There are 9 hidden switches. A switch that is on adds its own fixed numbers to the row, and there is some noise. The rows also spread widely along 15 directions, which tell nothing about the answers.
Some rows, each with its switches (1 for on, 0 for off) after it:
[ 22  27  10  24 -12   6 -18 -29 -11 -25  14   1  25  18   1  -9  10  -5
  -8 -10  -3   5   1  20  53   0  10   5  17   0  -6 -17  26]  0 1 1 1 0 1 0 0 0
[-15   6 -41 -12  -9 -18   9  -6  30  -2 -32  -3 -17   4   3   1 -24 -15
  24 -19 -16 -19   8   3 -12  32 -13 -20  -4  28  -6   9   0]  0 0 0 1 1 0 0 1 1
[ -3  17  31  11  -6 -12 -22  36 -23  10 -15   9   1  -9  15  -7  -2 -26
  17  43  21   5  -2   1 -22 -25  -5 -24   5   1 -20  -4   3]  1 0 0 0 1 0 0 0 1
[  3  -2  25   6 -14 -16  -1  -7  -9  -1 -17 -17   3  20   5  -6  13 -12
  13  -2 -10  -5 -17  21  14 -17  34 -11   1   8  -4 -12  11]  0 0 0 0 1 0 0 1 1
[  9   6 -36   6 -19  -5   7 -11  -8  15   8   2   3   8 -10 -27 -10   9
  13 -26  -6 -18  17  -2   6  31   6  -8  -2  11   6   5  18]  1 0 0 0 0 0 0 1 1
[-12  15 -12  23 -30   2   4  -4   0  16  -5   8   5   8  11 -28 -10  20
   5  -6   1 -14 -35   4  20  13  14   3  -8  28  19 -16  16]  1 0 0 0 0 0 0 1 1
[  3  -5  11  -1 -17  -7 -18   0 -14  -6   7   3  18  38  -8 -43  -4 -14
 -16 -19  11 -14 -17  -8  37  10   3 -19  10  15 -25  26  37]  0 1 0 1 1 0 1 0 0
[ 23   2   8   0  18 -14 -19 -22 -12 -22  -1 -10   5  36 -20  -5   5 -29
  -4 -10 -14   1  27   6  41  12   4 -15  17   2 -24  24  41]  1 0 0 1 1 1 1 0 1
[ 11  30 -26  13   8  15 -20   7 -12  -3  16   7   4  11  -4 -11 -17  -3
   0   7  16   3  22  -2  23  17 -10  -7   5  -4  -4  11  32]  1 0 0 1 0 1 0 1 1
[ 17   3   9 -14   5   7  -1  23 -21  36  -1 -14 -36  17 -10   5 -21   0
  -6  17 -16  -1   8  16  13  12  39  -6  -3  -1   1  -1   9]  1 1 1 0 0 1 0 1 0
[ -7  19  19  15   4  13  -6 -23  17   0 -38 -13  11  10 -19   1   1   5
  12   7 -15  -6 -21  20  21 -23  -8 -30 -28   9  -4 -26  -3]  0 0 1 0 0 0 1 1 1
[  3  19  -7  16 -16 -20 -36 -17  -6  -1   0   8   5  13  33 -19 -12 -35
  -9  18  -9  -6   9   0  41  24  26  -9  33   7 -10 -14  30]  1 0 0 0 0 0 0 0 0
[  1  14  67   7 -21  -2  30   0  -6  -8   4  17  10  -6  -7  28  18   6
   4 -34 -12  14  -9  34   1 -19  -3  27  20  33   6 -14  -8]  1 1 0 1 1 1 0 1 0
[-11  22 -19  -8  12  17   8  -8  24  21  -8 -26  -9  42 -13  -5   1  17
   5 -53  -8 -20   8  10  23   1   1 -21 -31  17   3  48   8]  1 0 0 1 0 0 1 1 1
[-12 -12  19 -28   0   6  -8  31   2   1   0   1 -20   7 -10  10 -23 -15
 -45   9   7   6   1  -3  11  26   1   3  16  11 -17  16  35]  0 1 0 0 0 0 0 1 0
[ -4  -5  35  11  16 -21 -20   8  -5 -10  -6   5   0  12  18 -20  40 -19
  -4   9  28   0 -19 -33  12   0   1  34  17  26   2  36  30]  1 0 0 1 1 1 0 1 0
[ 24 -21   3  -6 -10   0   7 -33  -9 -17  -2  -8   5   0 -40 -19  17  12
 -19 -13  -5  -3   9  -1  21  28  -2  18  -6   4   4  -4  39]  0 0 1 0 0 1 1 1 1
[ 23  28   9  23   3  19  -4  -9 -25 -10  25  -8  26  21 -16 -12  14   9
  15  -2  12   8  -4  17  26 -18   9   9   0 -18   5  -9  28]  1 0 0 1 0 1 0 1 0
[ 15  18 -14  20  40 -27 -18 -17 -12  18  -9  12 -16  22  21 -13  20 -17
  31  12  -6 -13   8 -29  38  26  21  20  13  20  12  12  10]  0 1 0 1 0 0 1 1 1
[ 12   0 -17  24  26 -11  -7  10  -7   1  -5  16   5 -16 -13  -3  21  -9
  20  12  18   1  25 -32  10   8 -16  -8   3   2  -6  17  25]  0 0 0 1 0 1 0 1 0
[  0  21  11  24 -25  -9  -8   7   8  16 -12  22  -6 -40  11   8  22   2
 -17  -4   3   8  49   5  11   7  -1  -9   5  18   5  -7   7]  1 1 0 0 0 1 0 0 1
[ 10  10  11  39  12  -3   5  12 -14  19 -12  10  -5  -7  -1   5  19   7
  -1   3  14   7   2  -3  35  -6  -4   1   0  23   2  12   8]  1 0 0 1 1 0 0 0 0
[  8  -1  29 -13  15  -3  18  16 -15 -10 -27  -6 -15  13 -14  47 -19 -11
   4  15 -17   8 -16  25   5 -23 -20 -46 -15  13 -40  28 -16]  0 0 0 0 0 0 1 1 1
[ -8  -8  24 -39  -5 -10  25 -23  18  12 -13 -14 -17  33  -7   4   1   7
  15 -47 -29 -27 -23  10 -10  16  22  23  -3  34  15   6  -2]  0 0 1 0 0 1 0 0 1
[ 12  35  11   8   7 -16   2  14 -30   3  32  13   2  28  43  11   0 -17
  37 -19  -4   3 -16   7  18  -9  35  19  34  16   1  18   4]  0 0 1 1 0 1 0 1 0
[ -1   3  -9  14 -20 -22  11 -23  17 -39 -16   3  -1   2  23   2  33   1
 -16 -31   5  -3 -10  -3  31  20 -30  14   1  42  -6  43   7]  1 1 0 1 0 0 0 0 1
[-35  50  10  -2  -7  25 -15 -12  51   6 -12   0  13   6  16 -14  12  13
  -4 -29  12 -13  -5   3   1  -8 -20   6 -19  21  13   5  -1]  0 0 0 1 0 1 1 1 0
[-10  20   9  12 -12   5  -9 -19  17 -18 -17  -2  -6  12   3  10 -20  -5
 -15  15 -18   6 -26  21  37  20  11  14  10  22  10 -38  22]  1 1 1 0 0 0 0 1 1
[  9  47 -33  26 -17  18  -4  -7  -1  -8  11   1  -6  -1  20  -2 -21  20
 -19  12   4  10 -12  17  47  23   1   4  -6   6   9  -3  18]  1 0 0 0 0 1 1 1 0
[  2  19  -5  12 -22 -14 -11  -2   6   0 -19 -13  -7  14  33 -20  22  -5
   4  -3   2 -13 -10   6  18  -7  11 -20 -15  12  -6  27  -3]  1 1 0 1 0 1 0 0 0

New rows, each followed by its switches (1 for on, 0 for off):
[ 18  20  15  -7 -20  14 -11   8 -15   0   2  -1   2 -12  -7  -2  -3  -2
 -25   8  11   8  36  22  -2  -5 -25 -31  -9 -13 -28  16   4]  1 0 0 0 0 1 1 0 0
[ 10  14  26 -20 -41 -19  -2 -31   1   1  -9  -9  -1  22  32   0   0 -22
  -4 -29 -42 -15  13  38  19   0  36 -26  13  17 -18   2 -13]  0 0 0 0 0 1 1 1 0
[-17  12 -34  -1  -1  -1 -13   3  27  17 -20  -7  -3  10   5 -27  -1  -4
  11 -13   8 -26   7 -15  -1  16  -6 -20 -16  13   0  19  11]  0 0 0 1 0 0 0 1 0
[  5  14  13  14  -7   4   2  18  -9  16  -5  13   4  12 -18  -3 -12   5
   4 -16   2  -4   7  10  18  -6  -9 -29  -3  24 -14  14   8]  1 1 0 1 1 1 0 0 1
[ 30 -22 -26  -2  20 -23  -2 -19 -20 -45  10   3  -4   7 -15   0  13 -24
  -7  -2   7   5  22 -22  25  49 -18  33  30   7 -11  29  47]  0 0 1 1 0 0 0 1 1
[  3  17  -3   2  20 -18 -25 -35  18  -9 -39 -11 -11  28  14 -17  -2 -32
  20  15 -16 -19 -12  -5  21  18 -15  -4   1  24 -12   7  -2]  1 0 1 1 1 0 1 0 0
[-18  27  -9  37  -7   8  -5   4  15   2 -15   0   5   0  -3   1 -10   7
   2   8   3   7 -17  11  34   1  11  -8  -2  17  13 -26  31]  1 0 0 0 1 0 0 1 1
[-26  23   6   0 -10  14  -9  35  16  -8 -14 -12  -8   8  29  10  -5   3
 -31   5  29   4 -29  10  19 -16 -14 -20 -16  13 -17  38  10]  0 0 0 1 0 0 0 0 0
[ 19  12   3  18  -7 -15  -6 -16  -8 -19  -5 -14  -5   1  22   2  37  -5
 -22  -8   5  10  11   6  41   1   1   2  -1   7 -11  39  13]  1 0 1 0 0 0 1 0 0
[ 11  12   9  22  21 -10 -14   5  -2  17  -8  10 -23 -14  12   2  29  -1
 -12   6  16   9  31 -15  27  20   4  36  14  26  18  15  21]  1 0 1 1 1 1 0 0 1
[  7  11   0   2 -31   7  10 -18  -5 -27   0   0  14  -8 -14   6 -14   1
  -5   0  -7   5   1  32   4   9 -14  -7   2  -1  -7 -32  14]  0 0 0 0 0 0 0 1 1
[ 12  13  18  19 -20   2 -25 -27  -7  -9   2   6  12  17   4 -28   1 -11
 -34   2   2  -1   1  10  53  24   1  17  24  19  -3 -14  28]  1 1 0 1 1 0 0 0 0
[ 24 -25  12  10   6 -11  10  -9 -22  40 -24   1 -20   3 -17 -18  17  21
   8   5  -8 -19  -6 -14  20  14  26   9 -14  25  18   1   3]  0 0 1 0 0 1 0 1 1
[  6   5  19  18 -14   4  15 -16  -8 -30  16  12  36   0 -28  12  14   4
  -4 -44   1  10  10  19  27  -7 -16   4  19  11  -9  -7  32]  0 0 1 1 0 0 0 0 1
[-10  -4  -7   8  -4  -5 -16  -4  17  -8 -18   5  -2  14 -10  -2 -12 -13
 -36  -1  -6  -3   1  -8  48  26 -10 -24   7  23 -18  17  36]  1 1 0 0 0 0 0 0 0
[  2   3 -24  20 -10 -10   6  38 -27  -5  19  21   8  -2  -2  -6 -24  -7
  10   2  21   7 -13 -10  14  17   0  -7  23  11 -13  10  40]  0 0 0 1 1 0 0 1 0
[  8  -4   9  10   2  -4   1  12 -19  -4   2   3  -2 -10  -9   4  11  -8
   1  15   8   9   7   0   5   7   0  12  11  -1   0  -5  25]  1 0 0 1 0 0 0 1 0
[ 19   4 -52  23 -21   8   6  -2 -15 -46  -1  -2   4  -7 -16 -11 -24  12
 -19  29  20  10 -18   5  28  33 -39 -13 -14  -1 -14   7  35]  1 0 0 0 0 0 0 1 1
[  9  35  15 -17   8  19 -20 -14  -4 -13  14  -2  13  16   0 -21   3 -12
   8   0  19  -6  21   7 -24   5 -38  22   4  -7  -3   6   0]  1 0 0 1 0 0 0 1 1
[  4  42  15   2   6  13  -4  18   0   5  22  -9  -2  12  -2  27  13  -2
   4 -27   1  16  41  30   9 -18  19  -5   4 -13   0  10  17]  1 1 0 1 0 1 0 0 1
[ -9   6   9  -2  14  -8  -4  23  -6  10   5  28   6   2  -7   3 -13 -13
  20  -3   5  -3   7 -17  -3   9  -4  -1  20  21  -2   3  25]  0 0 0 1 0 1 0 1 1
[ 29  20  14  19  -6   0  -2   2 -15   5   6  -8  -5   2   7   0  45   6
 -24 -33  21   8  53  15  28  -9 -10  -2  -5   9 -11  51   0]  1 1 0 1 1 0 0 0 1
[ 15 -12  26 -41  28  -4 -14 -20  -4 -12  -3 -20   0  52 -23 -11  10 -23
   1 -18  -2 -22  12  -4   2   5 -10  -4   3   1 -22  42  17]  0 0 0 1 0 1 0 0 1
[ -8 -24   7   3 -17 -44  39  28  -8   1 -19  16  -9   2 -11  34  -2 -16
  16 -59 -30   2   3   7  14  -4   8 -44  15  50 -32  47  16]  1 0 1 1 1 0 1 0 1
[-17   0  10 -20  -9   0  13  -7  20 -18 -10 -15  -4  21 -13  11   0  -1
 -11 -29 -11  -3 -14  11   6   6  -5  -4  -7  19  -8  23  24]  1 0 0 0 0 0 1 1 1
[ -6  -2   1  17 -20   3  -1 -29   5 -19 -12   0  28   2 -34 -25  -1   1
   5   2  -9  -5 -24   3  17   8  -5  -9  -5   2  -1 -38  38]  1 0 0 0 0 0 1 1 0
[ -4  10   3 -20 -31  -8 -10 -14   9 -16   8  -5   6  11  27 -22   5 -18
 -16 -19   5 -11   3   6  -1  21   3  13  16   9  -8  14  15]  0 0 0 0 0 0 0 1 0
[ -6   7  35 -25 -39  16   0 -17  18  34 -24 -18 -24   1   7 -15  -5  11
 -24  -7 -26 -16   4  41  -8  15  29  23 -10  17  23 -39 -10]  1 0 1 1 0 1 0 1 0
[ 11 -11  29  -5  10   1  -7 -22 -12 -18   3 -16  13  45 -29 -16  17 -13
   2 -15  -6  -8 -10   5  22  -2   9  10   6   1  -4   4  31]  1 1 0 1 0 0 0 1 1
[  0  20   4   6  -3 -15  -2   2   1 -33  -8   7   7  -5  12  28   4 -31
  11  -5  -6  12  26  18  -1  -7 -25 -21  17   7 -26  15   4]  1 0 0 1 0 0 0 1 1
[-21   5  20  -3   4  16  -1  10  19   5 -12  -4  14   4 -40  -9   8   9
   4 -19   7  -5  -8  -3  -6 -15 -13 -11 -19   4  -1   1  31]  1 0 1 1 0 1 1 0 0
[-10  42  -4  14 -11  18  11 -13  10 -30  10  -6  34  16 -11  13  -9   1
  26 -33 -11   8 -19  34  18 -19  -6 -12  -1  -6  -7 -19  20]  0 0 1 1 0 0 1 1 0
[ 16   6  -4   2 -33   7  23 -14  -4 -28  -6 -10   9  -3  -8   3  -2  16
  -9 -10   0  -1 -17  33  10   2 -20  -8 -15   4 -10  -1   3]  0 0 0 1 0 1 0 0 0
[-12  13   0 -20   2  19 -17   2  23 -28  -5 -16  -2  21  -5 -14   1   2
 -34  -5  28  -3  -5  -8   5   8 -39  -4 -18   9 -13  55  26]  1 0 0 0 0 1 0 1 1
[ -4  -6 -30   5 -28  17   8  -5   7   8   3   0  19 -10 -44 -35  -8  31
 -11 -25  18 -15   9  -7   1  26 -19 -10 -22   1   8  -9  38]  0 0 0 0 0 0 0 0 1
[  2   9  19 -15  -9 -10  28   0  -4   9  -4  27 -12  -1   5  37 -32  -2
   9 -15 -28  -4  -6  24   0  17 -10   3  22  37  -9  -7 -19]  0 0 0 1 0 1 0 0 0
[ 10   5  13  16  -7  22  15   0 -14  46  -2 -17 -14  18 -23   9 -13  31
 -21 -10 -18  -1  -8  34  51  -2  43  -9 -14   7  15 -18  12]  1 0 0 0 0 0 0 0 0
[ 26 -16  12 -17  14 -20  11   7 -33  26  10  20  -5  11 -33   4 -11 -15
  31 -14 -23 -10  34 -10  -8  17  16 -13  23  10 -10   3  12]  0 1 0 0 0 1 0 1 1
[-17  22   8  -1 -22   4  13   4  18 -32  -7  -5   4  10   4  33 -17   3
  -8 -17  -9  10 -35  31  20 -10   1 -12   0  19  -8  -4  18]  0 0 1 0 0 1 0 0 1
[  0   1   5   5 -26 -21  -6  18 -13  32   2  30  -4 -11  13 -21   2  -7
 -14 -17   1 -11  22 -18  14  21   1 -17  13  32 -15  26   9]  1 1 0 0 0 0 1 0 0
[-24  27 -22   5   1   4  -9   2  29  10 -10  11 -10 -11   8   5 -19  -6
  -2   4  -2  -2  11  -6   4  31  -7   9   9  18  12 -16  18]  1 0 0 0 0 0 0 1 0
[  3 -17 -20  10   1  -4   8   4  -4  21 -14 -12  -8  -1 -26 -18  13  18
   6  -7   8 -14   2  -9  12  16  17   0 -19   3  15  -2  33]  0 0 0 1 0 0 0 0 1
[ 29   3   4  20  -7   8  -3 -25 -17  16   3   7  12 -10 -33  -5  10   6
 -13 -16  -8   0  60  12  26  10  -9 -14   4   1  -4 -10  14]  1 0 0 0 0 0 0 1 1
[ 36  16 -22  30  -4   3   6   5 -37  15  29   3   2  11 -11  -8   0  13
  -3 -31   6   7  35  13  43  17  13   1  13   4  -1  20  31]  1 0 1 1 1 0 0 0 1
[ 11  56  21  50  -9  16 -28 -17 -10   1  22  14  33   3  26 -20  28  13
  -4  -2  24   9  -2   6  47 -23   4  15   9   6  11  -8  14]  1 0 1 0 0 1 0 0 0
[  2  12   9  -3 -24  -2  22  -8  -4 -12  12   5   0   5   6   3   0  19
  -4 -21  -1  -2 -23  14   6  15  -3  26   4  26  10   8  12]  1 0 0 0 0 1 0 0 1
[ 28  28 -30  35   8 -16   1 -17 -11 -15   9   0 -13  13  27  15  15  -2
   1  -1 -10  11   5   1  66  21  22   8  13  14   4  25  16]  1 1 0 0 0 1 0 1 0
[  6  20   5  -2  18   7 -23 -32  18  -8 -14  -6  -1  25  -9  -2  -5 -12
  -8  -2 -12  -8  16   3  30  15 -15  -4   3  17  -5  10  13]  1 0 1 0 0 1 0 1 1
[  9 -15  13  33 -10  -3   8  13 -25  28  -4  30  10 -12 -26 -19  -5  18
  -2   2   8  -4 -12 -13  35  13   9   2  10  30   7 -17  28]  0 0 0 1 1 1 0 1 0
[  3   9 -12  12  -7  10 -28 -26  15   5 -11 -17  21  18 -30 -46  10  -1
   5 -13   7 -18  23  -2  20  11   9 -13 -11  -7   8 -18  41]  0 0 0 1 1 1 0 1 1
[ -9  33  19  32   7  -5  -9 -22  18  -7 -27 -19   1  -1   7   9  39  -4
  15   6  -5  12  -1  17  24 -22  20   7 -12   4  16 -23  14]  1 0 0 0 1 0 1 1 1
[  5  40  -6  11   2  36  -5  -1   8  -5   8  11  12 -10 -13   9 -12  17
 -30 -15  19  11  26  18  26   6 -56  -8 -11   6 -16  18   4]  0 0 1 1 0 0 1 0 0
[ 12  32  -6  13 -29 -10  -2 -17   3  -5  -3  28   3 -19  26  -4  -2   1
  -7 -16   1  -5  25   6   8  20 -36  -3  10  36  -7  15 -15]  1 0 1 0 0 1 0 0 1
[  6  31   8  39  11  16 -23   8  -1  19  -6  10  -6  -1   3  -2   2  15
 -28  20  18  11  10   0  57   5  10   1  -2  18  10  -4  22]  0 1 0 0 1 1 0 1 1
[ 41  16  16   4  -1  13  -6 -20 -27   8   6 -16   0  21 -10  -9  16  13
 -18  -4   5  -2  29  22  28  -8  -6  -9 -15  -7 -10  26  -3]  1 0 0 0 0 1 0 0 1
[-17 -33  18 -18 -22 -11  -7   3  13 -13 -20  -5 -14   1  -3 -26   9   0
 -45  15  15 -10 -38 -21   7  35  -1  26   0  27   4  12  44]  1 0 0 0 0 1 0 0 0
[ 38  16 -25  11  17  11 -21  -5 -26  10  17   3 -15  -5 -15 -13  -6   4
 -20  32  15   8  47  -7  26  40  -3  18   7 -12   9   0  32]  1 0 0 0 0 1 0 1 1
[-12  -5  51 -17 -24   4  15  29  -5  13   4  10   5  -1 -30  13   4   7
 -16 -35  -6   6  11  20  -6 -15   7 -13   2  16 -12   6  24]  1 1 0 1 0 1 1 0 1
[ 10  23  10  -1  -2  19   2 -19   7  14 -10   1  -7  -3  -9  -2  -8  14
  -5   7  -4  -7   6  13   5  14 -18  10 -11  13  10 -12 -10]  1 0 0 0 0 1 0 1 0
[ 14  -3  17  -9  -4 -13   3 -29   2 -23  -5  -4   0   5 -11  -8  16 -14
   2  -8  -8  -2   5   1  -2  27  -8  34  19  16   3  -2  20]  1 0 1 0 1 1 0 1 0
